The groups are shells around one centre, one inside the other: the same stretched ball of 3 dimensions in 9 sizes.
Some rows, each with its group after it:
[-0.92  1.50 -2.28  1.69  1.09 -0.84 -2.20 -2.23] | K
[-0.88  1.37  0.47 -2.79  0.70  1.11  0.79  0.01] | K
[-0.64  2.25  0.16 -1.40  0.33  0.51 -0.11 -1.07] | X
[-1.16  1.63  0.55  1.26  1.95  1.65  0.99  0.13] | V
[-1.19 -0.94 -0.69 -7.32  0.57  0.73  0.84  1.08] | B
[-0.86  1.90  0.73 -1.29  0.89  1.27  0.81 -0.20] | E
[-0.82  2.45  1.32  0.02  1.11  1.66  1.18 -0.15] | L
[-0.86  1.70 -3.36  3.02  0.97 -1.71 -3.48 -3.26] | L
[-0.89  1.50  1.17 -2.96  0.84  1.65  1.52  0.50] | E
[-0.59  2.20 -1.37 -0.42  0.12 -0.73 -1.80 -2.31] | D
[-1.01  1.49 -3.34  3.87  1.43 -1.46 -3.28 -2.99] | L
[-0.74  2.25 -0.08 -0.17  0.70  0.46 -0.29 -1.17] | P
[-1.34 -0.57  2.05 -7.61  1.26  2.99  3.75  3.08] | X
[-1.20  1.31  1.53 -0.90  1.86  2.43  2.24  1.17] | P
[-1.22  0.23 -4.95  2.95  1.56 -2.32 -4.26 -3.13] | B
[-1.33 -1.02 -1.50 -5.08  1.13  0.39  0.14  0.62] | K
[-1.61 -0.73 -1.83 -0.60  2.31  0.57 -0.17  0.31] | S
[-1.24 -0.85 -5.11 -0.82  1.03 -2.41 -3.95 -2.47] | D
[-1.60 -0.80 -2.07 -0.64  2.27  0.41 -0.38  0.21] | S
[-1.29  1.08  1.68 -1.17  2.00  2.64  2.55  1.52] | V
[-0.96  2.24  0.55  1.47  1.49  1.29  0.54 -0.51] | V
[-1.72 -1.92 -0.04 -6.42  1.97  2.07  2.42  2.74] | X
[-1.33  0.77  1.26 -1.10  2.10  2.43  2.27  1.43] | P
[-1.65 -1.02 -1.38 -1.84  2.30  0.99  0.49  0.94] | S
[-0.80  1.62 -1.25 -0.62  0.58 -0.29 -1.23 -1.59] | E
[-1.73 -1.94  0.31 -6.80  1.97  2.33  2.80  3.01] | B
[-0.88  1.32  2.69 -5.61  0.64  2.77  3.23  1.84] | D

New rows, each followed by its group:
[-1.69 -1.08 -3.13  0.50  2.48 -0.23 -1.33 -0.35] | B
[-1.50 -1.48 -0.84 -6.03  1.42  1.12  1.16  1.59] | S
[-1.30  0.24  3.08 -6.28  1.47  3.67  4.46  3.27] | B
[-1.29 -1.40 -3.98 -3.97  0.82 -1.50 -2.43 -1.12] | D
[-1.22  1.44  0.56  1.05  2.02  1.74  1.13  0.30] | V
[-0.92  2.32 -0.32  2.40  1.45  0.61 -0.45 -1.26] | V
[-1.26 -0.23 -4.09  0.60  1.43 -1.65 -3.12 -2.10] | S
[-1.55 -0.38 -0.48 -1.53  2.22  1.46  1.06  1.07] | K
[-1.70 -0.52 -0.13 -0.78  2.75  2.00  1.65  1.59] | D
[-1.32 -1.44 -1.96 -6.07  0.91  0.05 -0.18  0.57] | L
[-1.34 -1.13 -1.47 -5.40  1.09  0.42  0.20  0.70] | E
[-0.83  1.98 -3.13  3.52  1.00 -1.62 -3.42 -3.33] | X
[-1.26  0.28  3.10 -6.21  1.45  3.67  4.44  3.22] | B
[-0.59  2.79 -1.34  2.03  0.50 -0.68 -2.04 -2.71] | D
[-1.54 -1.45  1.58 -8.19  1.61  3.00  3.82  3.55] | D
[-1.49 -0.32 -1.67 -0.18  2.19  0.53 -0.26  0.07] | K
[-1.06  1.42  1.67 -2.11  1.38  2.30  2.23  1.09] | E
[-1.45 -1.45 -1.58 -5.56  1.28  0.49  0.34  0.95] | S
[-1.41 -0.19 -3.96  1.89  1.90 -1.32 -2.86 -1.91] | V
[-1.19  0.86 -2.64  2.21  1.67 -0.71 -2.10 -1.84] | K
[-1.52 -1.00  1.06 -5.97  1.80  2.59  3.04  2.77] | P
[-1.17 -0.70 -0.07 -7.34  0.62  1.17  1.39  1.38] | X
[-1.65 -2.22 -3.79 -3.69  1.70 -0.79 -1.56 -0.07] | D
[-0.93  0.77  0.55 -4.70  0.55  1.25  1.21  0.57] | S
[-1.28  1.06 -1.11  2.22  2.12  0.61 -0.45 -0.70] | P
[-1.21  0.75  2.57 -4.25  1.55  3.22  3.64  2.41] | V
[-0.73  2.78  0.22  1.52  0.96  0.69 -0.23 -1.36] | X
[-1.42 -1.26 -4.09 -1.69  1.48 -1.36 -2.49 -1.17] | V
[-0.94  0.68  0.57 -4.89  0.59  1.29  1.27  0.66] | S
[-1.34 -0.08  1.64 -5.30  1.49  2.68  3.08  2.37] | E
[-1.34  0.22 -3.71  2.61  1.93 -1.21 -2.82 -2.06] | V
[-1.07  1.95  0.85  1.01  1.73  1.70  1.09  0.03] | V
[-1.23  0.06  1.82 -5.80  1.26  2.67  3.15  2.35] | S
[-1.41 -1.08 -0.43 -5.79  1.31  1.27  1.34  1.54] | K
[-0.89  0.90 -3.59  0.49  0.63 -1.85 -3.37 -2.85] | V
[-1.29 -0.95 -0.83 -6.14  0.96  0.79  0.78  1.03] | S
[-1.11  0.41 -4.38  1.77  1.19 -2.09 -3.83 -2.91] | V
[-1.32  0.43  1.41 -2.96  1.81  2.51  2.60  1.82] | K
[-0.79  1.35 -1.29 -1.66  0.42 -0.33 -1.16 -1.44] | S
[-0.79  1.67 -3.07  1.74  0.64 -1.68 -3.25 -3.11] | L
[-1.05  1.91  0.61  1.07  1.65  1.50  0.84 -0.14] | P
[-1.02  0.80 -3.22  0.96  1.05 -1.38 -2.81 -2.35] | K
[-1.47 -1.04  2.14 -8.17  1.48  3.29  4.18  3.60] | D
[-1.55 -0.38 -0.85 -0.73  2.36  1.24  0.71  0.81] | S
[-1.43  0.19 -0.18 -0.68  2.18  1.54  1.08  0.81] | K
[-1.20  0.68 -3.39  2.59  1.65 -1.21 -2.81 -2.26] | S
[-0.92  2.46  1.01  1.44  1.50  1.60  0.92 -0.34] | X
[-1.52 -0.24 -1.06 -0.55  2.21  0.99  0.37  0.50] | K
[-1.35 -0.27  1.27 -5.35  1.49  2.44  2.78  2.24] | K
[-0.97  0.16  0.72 -6.90  0.39  1.44  1.70  1.20] | B
[-1.03  1.66  1.56 -1.16  1.46  2.19  2.00  0.80] | S
